The groups are shells around one centre, one inside the other: the same stretched ball of 7 dimensions in 10 sizes.
In the rows, 128 means zero.
Known rows, each followed by its group:
[147 120 134 128 123 171  87  92 122 161 138 134 166 109 135 123 202 115]  V
[112 107 147 172  79 163 147 137 119 142 193 157 178 119  91 175 133 131]  B
[ 99  89 148 151  76 148 130 105 117 130 174 168 116 119 153 188 139 115]  Q
[158 107 112  73 111 165  77 113  99 144  95  91 189 133 166 102 195 105]  B
[162  85  95  97 118 152 110  86  98 136 121 137 130 158 187  95 185  80]  B
[135 123 142  74 114 173  94 153  88 140 116  92 236 126 106 106 173 144]  G
[123  87 122 129  69 137 128 122 116 117 161 125 142 137 151 180 139 101]  P
[ 93 135 161 139  79 159 109 147 125 139 159 102 193  90 100 191 158 156]  V
[111 147 137 129 114 158 117 134 119 142 146  98 181 107 109 136 188 149]  Q
[ 88 112 129 164  78 137 147 112 125 126 172 141 105 118 156 185 153 123]  A
[ 97  95 148 150  81 148 158 137 104 122 189 165 149 135 112 172 121 130]  X
[141 153 123  91 118 158  74 135 123 143 109  45 213 103 119 125 214 138]  V
[135  97 151  59 105 152  91 144  88 116 128 104 206 138 118 132 152 127]  B
[143 106 127  54  98 135  79 136 104 108 113  61 188 134 144 145 171 113]  V
[ 86 115 151  84  79 116 102 136 115  93 140  78 136 114 152 199 153 137]  X
[106 120 161 146  85 159 116 137 123 139 173 129 184 102  96 184 150 142]  X
[128 134 142 123 125 159 103 114 119 145 148 119 170 111 114 129 193 135]  Q
[ 91 118 147  96  64 136 100 151 115 110 133  71 176 106 140 200 149 141]  W
[125 123 158  71 111 153  77 138 105 125 126  86 202 112 114 145 176 141]  G
[136  90 114 133  94 149 127 101 111 133 154 147 130 142 161 142 160  95]  C
[ 83 112 145 149  89 158 148 125 104 136 164 159 136 120 140 158 147 141]  A
[132 118 113 114 100 172 132 149  92 144 131 108 211 139 121 106 163 130]  B
[101 126 153 131  91 176 123 152 102 149 149 125 210 109 101 147 154 155]  G
[146  92 122 105  94 155 111 123 103 131 141 122 178 141 138 136 157 104]  C
[165 134  99 109 140 182  99 109 104 168 107 105 197 130 141  62 221 116]  P
[143 118 142 126 108 171  81 102 124 158 139 124 179 103 129 143 191 118]  P
[ 92 135 155 122  82 156 111 154 116 132 147  92 196  97 107 179 158 157]  Q
[111 121 122 127  86 132 123 127 125 117 152  92 143 121 142 173 166 122]  W
[103 133 140 123 108 138 114 118 123 125 151 105 138 110 134 159 182 137]  C
[123  80 143 145 112 180 152 108  83 153 173 219 150 149 129 107 139 117]  B
[134 109 130 135  94 170 124 133 107 147 154 133 196 128 112 136 157 123]  A
[ 99 120 122 122  94 144 139 133 105 123 143 112 145 130 149 144 161 133]  H
[127 126 124 145 116 152 121 101 124 144 157 131 136 119 137 135 190 119]  C
[ 99 138 142 127  79 156  97 138 127 139 133  79 183  90 132 182 176 146]  G
[100 109 155 161  73 150 131 130 127 132 186 142 158 108 108 200 137 132]  W
[140 136 137  86 118 165  85 141 107 141 121  77 222 115 105 118 191 140]  C
[123 111 147 112  92 142  83 107 129 128 145 107 148 105 144 182 174 117]  W
[ 77 135 159 115  86 146 129 164 107 118 155  96 186 108 102 174 147 166]  V
[ 88 101 131 159  97 160 164 110  98 140 167 187 110 135 159 136 148 128]  G
[ 89 104 143 139  75 121 136 120 124 105 178 129 108 121 144 204 139 122]  X
[141 100 126  89  94 135  97 122 113 113 138  92 164 135 142 155 165 105]  X
[155 114 101 128 132 181 125 102  97 165 128 147 171 143 147  67 197 109]  V
[157  85 131  69 107 149  82 112  98 123 124 113 175 143 149 128 168  97]  X
[ 92 116 123 128  94 150 142 124 101 130 141 131 132 129 163 139 162 133]  W
[ 81 129 146 187  96 150 151 107 131 142 189 164 108 103 129 178 163 141]  P
[110  93 148 114  80 141 121 131 108 115 163 131 155 129 131 178 135 121]  H
[113  93 130  97  91 138 128 129  95 110 145 126 144 145 152 148 144 117]  H
[ 97 109 134 172  94 162 155 111 112 147 175 176 126 123 141 150 153 128]  H
[ 74 116 147 158  76 135 139 115 126 122 174 140 104 106 152 201 149 135]  A
[109 111 131 181  91 159 143 102 126 149 179 167 126 116 137 164 161 119]  C
[130  79 114 118 110 139 135  84  99 122 152 171  92 156 184 123 161  89]  P
[117 143 121 115 115 152 114 127 115 137 130  88 168 115 134 125 196 138]  A
[134 128 131  85  90 160  79 148 112 136 111  57 224 110 125 147 180 133]  G
[114 134 125 111  90 143  97 128 125 129 126  69 165 106 148 165 186 131]  H
[105 127 156 120  81 155 100 146 121 132 149  93 197  99 107 184 158 146]  Q
[ 97  96 136 154  63 136 136 118 125 120 175 138 122 119 150 204 136 115]  C
[149 133 130 105 133 192 106 139  91 166 123 117 238 126  97  73 192 141]  P
[111 109 137 129  71 144 102 120 128 128 147 103 153 107 149 194 160 119]  Q
[106 140 138 114  90 148  96 136 125 132 131  70 178  97 131 170 183 143]  H
[161 107 134  72 135 162  87 116  94 137 125 117 194 140 122  92 187 115]  W
[126  98 142 125 104 154 134 126 102 129 171 154 164 139 112 139 146 121]  W
[119  99 145 114  77 147 107 133 114 122 154 115 173 121 127 181 144 120]  A
[124 127 116 138  86 148 110 120 131 138 142  90 161 110 143 165 181 119]  X
[126 119 126  80 103 132  81 112 118 117 116  73 145 118 166 153 191 116]  H
[ 89 105 143 160  96 158 160 117 102 138 178 184 124 129 136 148 143 134]  A
[115  98 117  94  83 145 133 145  90 114 132 106 169 149 152 138 143 120]  P
[133  80 123 140 100 167 147 108  92 143 163 187 146 153 145 118 143 103]  Q
[102 128 121 180 112 175 166 115 107 162 168 174 141 125 131 112 172 137]  B
[123 125 153  95 102 162  76 128 114 141 125  93 197 100 125 153 183 138]  G
[170 123 103 113 126 174  88 100 115 163 115 104 186 126 146  92 214 104]  V

New rows, each followed by its group:
[132 115 151 120 102 185 109 146  98 156 147 133 232 118  90 127 158 141]  B
[103  85 145 148  77 133 143 113 117 114 189 164 113 132 139 192 128 111]  V
[111 103 158 138  98 154 122 115 114 134 175 160 148 118 118 166 150 127]  Q
[134 102 104 163 108 157 141  83 117 151 159 168 108 137 168 122 179  96]  P
[119  99 130  88 107 136 105 103 103 116 130 123 120 135 175 140 172 111]  C
[ 80  99 148 183  65 148 152 112 125 134 190 175 110 111 144 205 132 126]  W
[148 110 103  60 115 146  94 121  94 122  98  77 171 147 170  99 191 108]  V
[ 55  85 161 160  48 131 171 142 107 103 200 172 112 126 136 226  91 137]  P
[136 102 129 139  98 154 128 118 115 136 169 142 163 133 119 146 156 111]  W
[139  74 113 107 102 136 121  87 103 119 146 155 102 155 186 135 160  83]  P
[154  93 133 105 120 178 122 129  84 147 148 157 206 151 107  91 156 116]  V
[124  94 149 150  97 165 137 119 107 142 183 177 164 131 107 151 140 120]  W
[ 96 103 130 168  67 161 151 129 113 142 169 153 149 122 141 173 137 126]  V
[125 127 133 131 111 174 131 142 101 150 151 128 205 125  98 115 167 141]  C
[ 94 118 127 183 111 159 168  99 112 149 181 190 100 127 146 132 166 129]  B
[ 87 146 153 120  76 136  97 148 135 120 145  58 176  85 117 207 171 155]  V
[111 106 137 157  90 167 132 112 113 151 162 162 148 118 139 154 157 123]  A
[126 131 113 134 111 166 111 106 117 156 125 114 155 114 158 119 201 124]  G
[120 129 120 119  99 154 123 140 110 133 138  92 184 124 125 135 173 133]  A
[ 71 101 137 180  55 126 158 113 132 115 191 152  84 114 160 225 129 121]  G
[110 119 118 176  98 159 151 106 121 150 169 156 126 122 143 143 170 121]  W
[112 124 158 131 124 165 116 113 110 146 162 154 159 112 111 132 176 142]  B
[153 103 107  61 114 137  77 100 105 119 100  81 145 140 186 117 197  95]  V
[144  86 130  63  93 134  73 108 108 111 117  93 152 134 172 157 169  96]  P
[129 144 126 105 123 166  98 126 111 149 119  88 191 112 128 109 205 140]  A
[120  85 119 129 111 145 144  89  98 128 158 179  94 152 176 122 159 100]  V
[119 103 137  99 119 164 118 112  88 139 131 151 152 136 153 106 171 126]  V
[163 114 102  69 126 143  71  93 113 131  98  76 151 134 180 105 216  95]  V
[ 79 122 149 143  97 159 139 124 106 139 157 151 137 112 140 153 158 149]  V
[135 125 128 100 103 152 101 140 112 130 134  81 199 122 116 138 177 128]  A
[ 79 115 144 150  78 131 136 115 126 118 171 133 104 110 153 199 151 132]  H
[ 78  96 138 180  61 132 163 115 125 118 195 166  93 122 151 211 125 119]  X
[112  93 139 172  75 163 138 111 120 147 180 172 142 119 135 178 140 114]  X
[156 106 119  66 119 142  76 105 107 123 111  87 162 135 161 118 195 101]  A
[135 111 126 105 105 130  84  91 131 122 137  98 121 117 166 163 192 101]  V
[125 116 129 128  78 140 104 127 131 126 152  88 168 112 130 185 165 117]  V
[130 104 120 116 122 169 138 116  87 144 141 158 159 148 143  88 169 120]  A
[103 118 113 135  91 143 142 124 111 127 146 116 133 130 158 147 165 125]  Q
[116  95 149 124  93 159 131 133  98 130 167 155 172 134 115 150 137 127]  H
[100 124 162 137 101 158 124 133 113 136 171 139 171 108 100 162 156 148]  W
[115 125 137 129 118 172 143 140  93 146 155 143 189 132 102 106 163 145]  W
[140  96 139  57 121 144  86 112  92 117 120 114 160 141 153 117 175 112]  V
[120 126 130  50 116 140  85 132  96 114  99  65 171 127 158 121 191 134]  V
[ 78 103 128 179  80 138 181 117 113 122 193 175  93 134 148 175 132 125]  P
[121 103 127 117  82 138 118 126 116 118 151 107 153 129 143 170 153 113]  H
[140 127 138  86 106 175  94 158  96 144 121  82 248 121  96 116 173 143]  P
[143 127 131  69 134 167  76 113  98 146 100  95 187 121 147  91 209 129]  G
[164 117 115  77 112 157  84 132 107 134 115  72 214 134 124 113 188 112]  V
[112 137 131 137 125 160 141 128 107 143 157 132 163 125 112 112 180 144]  G
[ 90 134 124 151  86 156 150 145 112 137 154 113 164 117 128 152 160 147]  X
[112 107 144 156 101 152 118  87 127 144 169 164 112 110 149 167 172 115]  V
[110  89 148 195  88 175 159 104 113 158 202 219 136 125 117 160 133 118]  B
[134  81 121 147 103 168 161 116  90 142 174 192 152 159 130 112 138 105]  G
[112  96 115 135  88 133 145 110 111 117 161 140 108 143 166 157 151 105]  X
[137  97 117 103 124 167 133 114  82 140 135 158 158 156 150  82 168 113]  Q
[ 72 129 140 125  75 136 129 141 116 116 144  94 141 107 150 187 156 149]  C
[ 97 131 140 123 111 141 110 103 122 130 143 118 116 106 157 155 189 135]  V
[ 78 138 149 164  91 151 140 128 126 138 171 131 140  98 121 178 164 153]  Q
